The groups are shells around one centre, one inside the other: the same stretched ball of 6 dimensions in 7 sizes.
Some rows, each with its group after it:
-1.90	-0.23	-0.08	+1.81	-1.21	-1.27	+0.27	+1.89	-1.11	-2.92	+1.80	-0.69	-1.02 : z457
-1.88	+2.91	+1.13	+0.48	-0.01	-2.69	-0.36	-1.18	-3.54	-1.26	-1.63	-1.02	-2.71 : z816
-2.97	+0.58	-1.55	-2.32	+0.98	+0.38	-0.39	+1.10	+0.08	-1.97	-1.57	-3.31	-0.04 : z691
-1.07	+1.58	-2.36	+0.63	+1.12	-0.52	+1.00	-0.57	-1.83	-1.05	-0.96	-2.42	-0.89 : z101
-1.72	+3.40	+0.06	-1.72	+1.53	-0.57	+0.86	-0.99	-2.25	-0.76	-2.91	-3.08	-3.04 : z101
-2.61	-0.60	-0.66	-0.77	-1.16	-0.53	-2.11	+2.16	-0.27	-3.65	+0.55	-2.23	-0.50 : z53
-2.07	-1.45	-3.31	+2.36	-0.58	-0.79	+0.05	+2.41	-0.34	-2.75	+1.63	-1.67	+1.68 : z457
-2.42	+0.46	-1.74	+0.54	-1.31	-1.64	-2.41	+3.02	-1.61	-3.69	-0.88	-3.70	-0.97 : z526
-2.04	+2.69	-0.66	-4.42	+2.67	+1.24	+0.55	-2.01	-0.59	-0.41	-3.24	-3.46	-1.87 : z101
-2.75	-1.60	-1.58	+3.60	-1.59	-2.35	-0.17	+2.66	-1.04	-2.94	+2.41	+0.02	+1.67 : z816
-3.23	-0.38	-1.20	-0.52	-0.63	-1.40	-2.27	+1.32	-0.78	-2.83	-0.35	-1.81	+0.81 : z691
-1.09	+1.94	+0.14	+2.40	-0.82	-2.49	+0.12	+0.24	-3.28	-2.07	+0.04	-1.09	-2.61 : z526
-2.14	+0.21	-0.50	+0.38	-0.72	-0.79	-0.31	+1.93	-0.88	-2.89	+0.52	-1.96	-1.17 : z816
-1.33	+1.12	+0.27	-1.69	+1.87	+0.93	+2.30	-2.59	-0.35	-0.30	+0.43	-0.04	-1.17 : z816
-1.16	-0.28	-1.15	-1.24	+1.04	+0.66	+0.07	-2.66	-0.23	-1.16	+1.25	+0.16	+0.34 : z526
-2.87	+1.86	+1.70	-3.16	+2.74	-0.24	+1.78	-4.77	-0.91	+1.09	-1.18	+1.43	-0.06 : z443
-0.22	+0.84	-3.83	-1.05	+2.00	+2.35	+2.05	+0.15	+0.20	-1.39	-0.43	-4.13	-1.10 : z53
-2.22	-1.87	-1.72	+2.42	-1.13	-1.17	-0.17	+1.66	-0.34	-2.83	+2.79	+0.13	+1.60 : z691
-1.26	-0.86	-2.09	-1.94	+2.05	+2.34	+1.92	-1.96	+1.35	-0.78	+1.57	-0.47	+1.03 : z443
-2.55	+0.22	-0.90	+2.04	-1.00	-2.91	-1.48	+0.50	-2.39	-2.28	+0.24	-0.44	+0.44 : z691
-2.02	-0.08	-2.58	+0.27	+1.36	+0.75	+2.50	+1.14	+0.31	-1.24	+0.38	-2.13	+0.65 : z816
-2.98	+1.70	+0.79	+2.82	-2.11	-4.49	-1.92	+2.37	-3.82	-3.03	-0.94	-1.46	-1.81 : z53
-3.42	+0.11	-1.93	+2.13	-1.14	-2.99	-1.58	+2.95	-2.01	-2.84	-0.78	-2.32	+0.92 : z53
-2.04	+1.03	+1.27	-0.45	-0.07	-1.78	-0.97	-2.39	-2.09	-1.37	+0.27	+0.86	-0.99 : z816
-2.86	+1.80	+1.91	-0.02	-0.52	-2.61	-0.71	-0.31	-2.55	-1.78	-0.79	-0.31	-1.86 : z816
-3.37	-0.07	-0.65	-1.25	+1.52	-0.71	+0.57	-1.91	-0.29	-0.33	-0.20	+0.54	+2.07 : z53
-1.58	+1.26	+1.07	-1.49	+0.99	-0.66	+0.00	-3.77	-1.59	-0.58	+0.21	+1.02	-1.03 : z457
-2.31	+3.68	+0.97	-2.31	+2.90	-0.48	+2.74	-3.00	-1.97	+0.99	-3.00	-1.24	-2.10 : z101
-0.99	-1.16	-3.74	-0.33	+1.09	+2.12	+1.50	+1.04	+1.21	-2.09	+1.49	-2.64	+0.75 : z526
-3.43	+0.74	-0.35	-3.20	+2.16	+0.96	+1.69	-0.29	+0.73	-0.60	-1.33	-1.79	+0.34 : z457
-2.22	-0.26	-1.03	-1.17	-0.55	-0.05	-1.65	+1.41	-0.24	-3.19	+0.25	-2.43	-0.63 : z457
-1.33	+2.32	-1.82	+0.45	+0.77	-1.22	+0.21	-0.13	-2.51	-1.36	-1.91	-3.08	-1.71 : z101
-3.34	-0.97	+0.73	-1.25	+0.40	-0.05	+0.81	-0.18	+0.68	-1.56	+1.55	+0.84	+1.05 : z526
-2.68	-0.41	+1.35	+2.17	-0.36	-1.65	+2.43	+0.30	-0.87	-1.34	+2.59	+2.02	+0.17 : z443
-2.02	-2.33	-3.25	+1.84	-0.36	+0.21	+0.64	+2.22	+0.76	-2.73	+2.74	-1.02	+2.21 : z526
-2.41	+1.81	+2.53	-0.96	+0.26	-2.03	-0.29	-2.84	-2.35	-0.85	-0.27	+1.25	-1.67 : z457
-2.69	-0.80	-0.73	+0.75	-1.43	-1.31	-1.50	+2.45	-0.68	-3.48	+1.09	-1.47	+0.01 : z691
-1.05	+1.92	-2.35	+0.85	-0.14	-0.96	-0.50	+1.80	-2.28	-2.61	-1.58	-4.40	-2.36 : z53
-2.26	+3.00	-0.99	-1.46	+0.89	-1.54	-1.29	-0.46	-2.70	-1.39	-3.58	-3.69	-1.95 : z443
-1.38	-0.78	-1.79	-0.35	+0.11	-0.13	-1.31	-1.52	-0.55	-2.03	+1.37	-0.28	+0.82 : z443
-3.37	-1.75	-2.10	+2.55	-1.90	-1.94	-1.20	+4.57	-0.42	-3.88	+1.49	-1.88	+1.57 : z457
-2.70	+1.24	-0.55	-0.91	+0.12	-1.81	-1.95	-0.67	-1.99	-1.78	-1.58	-1.63	-0.34 : z691
-1.11	+4.43	+0.39	-1.56	+2.11	-0.90	+1.41	-2.80	-3.18	+0.17	-3.37	-2.47	-3.67 : z443
-3.52	+0.31	-0.01	+1.19	-0.87	-3.60	-2.21	-0.32	-2.54	-1.90	-0.41	+0.35	+1.11 : z53
-1.18	+1.52	+0.10	+1.90	+0.53	-2.17	+1.17	-2.74	-2.90	-0.38	+0.56	+1.19	-0.80 : z443
-1.57	+3.78	+0.35	-2.67	+3.21	+0.05	+2.46	-3.99	-2.03	+1.12	-2.99	-1.44	-2.25 : z101
-3.01	-0.07	-0.06	-1.27	+1.66	+0.21	+2.15	-1.25	+0.35	-0.37	+0.55	+0.48	+1.14 : z691
-2.62	+1.46	+1.11	+0.13	+1.78	-1.04	+3.41	-2.10	-1.26	+0.50	+0.09	+1.25	-0.21 : z101
-2.40	-2.11	-3.19	+1.40	-1.02	-0.73	-1.64	+2.17	+0.03	-3.32	+1.81	-1.48	+2.20 : z526

New rows, each followed by its group:
-2.37	+2.67	+1.74	-0.77	+0.68	-1.63	+0.84	-1.10	-2.36	-0.89	-1.46	-0.83	-2.54 : z816
-1.93	+2.89	+1.65	-2.45	+3.07	-0.22	+2.87	-5.21	-1.66	+1.52	-1.46	+1.08	-1.33 : z526
-2.32	+1.57	+0.96	-2.74	+2.38	+0.08	+1.50	-4.13	-0.80	+0.51	-0.74	+0.81	-0.30 : z816
-1.48	+0.42	-0.93	+0.34	+1.52	+0.39	+3.01	-1.20	-0.36	-0.46	+1.09	-0.06	-0.07 : z691
-3.19	+0.39	-1.96	+0.12	+0.21	-1.47	-0.76	+1.42	-1.13	-1.96	-1.24	-2.42	+0.88 : z101
-4.43	-0.79	-0.43	+1.34	-1.63	-3.01	-1.97	+3.33	-1.14	-3.23	+0.08	-1.14	+1.43 : z443
-3.66	+2.33	+2.36	-1.78	+1.05	-2.22	+0.19	-2.19	-2.15	-0.24	-1.94	+0.41	-0.94 : z101
-3.41	-0.44	-1.44	-1.25	+0.06	-0.61	-1.38	+1.35	-0.07	-2.43	-0.53	-2.10	+1.10 : z691
-3.13	-0.56	+0.86	+1.75	-1.83	-3.13	-1.92	+0.76	-1.91	-2.85	+1.46	+0.95	+0.39 : z691
-1.94	+0.48	-2.67	-0.65	+1.83	+0.86	+2.05	+0.25	+0.06	-0.89	-0.56	-2.52	+0.45 : z691
-2.00	+0.10	+0.92	+2.79	-1.12	-2.30	+0.97	+0.59	-1.91	-2.08	+2.18	+1.08	-0.83 : z101
-2.65	+2.99	+2.41	-1.77	+1.79	-0.87	+2.52	-2.02	-1.74	+0.17	-1.65	-0.25	-2.45 : z443
-2.70	-1.04	+0.68	+4.86	-3.20	-4.00	-1.01	+3.18	-2.40	-3.77	+3.00	+1.02	-0.12 : z53
-3.19	+0.41	+0.29	+2.55	-1.21	-3.88	-1.15	+0.42	-2.82	-1.97	+0.29	+0.63	+0.54 : z816
-2.01	-0.74	-3.91	+0.85	+0.96	+0.90	+2.04	+2.62	+0.67	-1.94	+0.52	-3.19	+1.24 : z53
-1.30	+0.83	+0.01	-3.43	+2.65	+1.72	+1.58	-4.59	+0.22	+0.25	+0.23	+0.47	-0.33 : z53
-2.36	+2.53	+2.78	+0.28	+0.21	-3.16	+0.08	-3.20	-3.46	-0.38	-0.65	+1.71	-1.88 : z457
-4.00	-0.82	-0.26	-1.74	+0.94	-0.49	-0.04	-0.62	+0.46	-1.11	+0.21	+0.31	+2.28 : z443
-2.19	+3.32	+1.76	-1.29	+1.29	-2.13	+0.21	-3.46	-3.18	+0.02	-2.26	-0.08	-2.22 : z816
-1.66	-0.05	+0.82	+0.63	+0.21	-0.99	+0.97	-2.31	-1.15	-1.03	+2.12	+2.00	-0.08 : z457
-2.21	+1.43	+1.34	+0.90	+1.11	-2.01	+2.15	-3.20	-2.22	+0.34	+0.52	+2.24	-0.23 : z457
-3.69	+0.74	+0.22	-0.96	+1.60	-0.73	+2.18	-0.39	-0.33	-0.26	-0.67	-0.18	+0.84 : z101
-2.60	+1.77	+0.19	-1.32	+2.59	-0.34	+2.87	-2.89	-0.99	+0.85	-1.07	+0.27	+0.11 : z101
-1.59	+0.18	+0.47	+1.09	+0.09	-1.06	+1.23	-1.42	-1.28	-1.24	+1.87	+1.26	-0.44 : z691
-2.25	+2.86	-0.02	-0.18	+1.71	-1.28	+2.22	-1.05	-2.25	-0.03	-2.11	-1.59	-1.59 : z691
-1.10	+0.33	-1.67	+2.60	-1.39	-2.08	-1.37	+1.16	-2.44	-3.04	+0.86	-1.61	-0.99 : z457
-1.88	+1.10	-0.46	+0.05	+1.31	+0.43	+3.36	+0.69	-0.33	-0.94	+0.19	-1.56	-1.25 : z526
-2.93	+2.44	-0.96	-2.51	+2.42	+0.27	+1.85	-0.02	-0.68	-0.33	-3.13	-3.45	-0.99 : z526
-1.70	+1.00	+0.57	-1.33	+0.52	-0.10	+0.27	-1.20	-0.93	-1.58	+0.18	-0.71	-1.62 : z816
-0.85	+3.62	+0.53	+0.66	+1.86	-1.40	+2.91	-3.00	-3.24	+0.56	-1.47	-0.51	-2.83 : z53
-2.66	+0.30	+0.25	+0.01	-0.49	-0.86	+0.15	+1.73	-0.71	-2.55	+0.43	-1.42	-1.00 : z101
-3.69	+0.57	+0.03	+1.79	-1.24	-3.74	-1.73	+1.40	-2.60	-2.35	-0.61	-0.58	+0.45 : z101
-2.63	-0.27	+0.23	+0.21	+0.05	-1.99	-1.00	-2.55	-1.50	-1.10	+1.06	+1.90	+1.35 : z53
-2.61	-1.23	+0.53	+2.83	-2.09	-2.59	-0.76	+1.61	-1.38	-3.12	+2.87	+1.21	+0.38 : z101
-3.64	-1.36	+1.60	+1.30	-1.17	-1.95	+0.42	+1.11	-0.35	-2.32	+2.67	+1.98	+1.00 : z53
-2.77	+2.56	+2.16	+0.06	-0.19	-3.26	-0.83	-1.57	-3.41	-1.13	-1.49	+0.12	-1.98 : z816
-1.91	-1.62	-3.40	+0.79	-0.49	+0.37	-0.53	+2.72	+0.48	-3.28	+1.47	-2.66	+1.16 : z816
-3.37	+1.10	-0.76	-3.13	+3.12	+1.14	+2.89	-1.28	+0.69	+0.43	-1.69	-1.46	+0.83 : z53
-0.80	+1.16	-2.80	-3.64	+3.03	+3.02	+1.73	-1.92	+0.76	-0.53	-1.25	-3.46	-0.81 : z457
-2.19	+0.93	-3.38	-2.94	+2.88	+2.31	+2.12	+0.50	+1.00	-0.73	-2.08	-4.43	+0.25 : z53
-3.12	-2.86	-2.31	+3.70	-2.99	-2.44	-2.33	+4.86	-0.48	-4.72	+2.96	-1.02	+2.15 : z53
-2.68	+2.22	+2.61	+0.91	-0.58	-3.63	-0.55	-1.63	-3.54	-1.19	-0.58	+1.09	-1.89 : z101
-3.05	+0.34	+0.65	+2.88	-0.79	-2.82	+1.41	+1.61	-1.90	-1.77	+1.10	+0.50	-0.09 : z691
-1.77	+1.30	+0.87	+2.88	-0.60	-3.49	+0.16	-1.78	-3.49	-1.06	+0.83	+1.64	-0.78 : z526
-2.63	-0.14	-1.35	+2.89	-1.56	-3.23	-1.75	+1.66	-2.43	-2.82	+0.51	-0.82	+0.63 : z101
-1.84	+1.59	-2.15	-5.32	+4.16	+3.48	+2.69	-2.32	+1.43	+0.40	-2.37	-3.46	-0.38 : z53
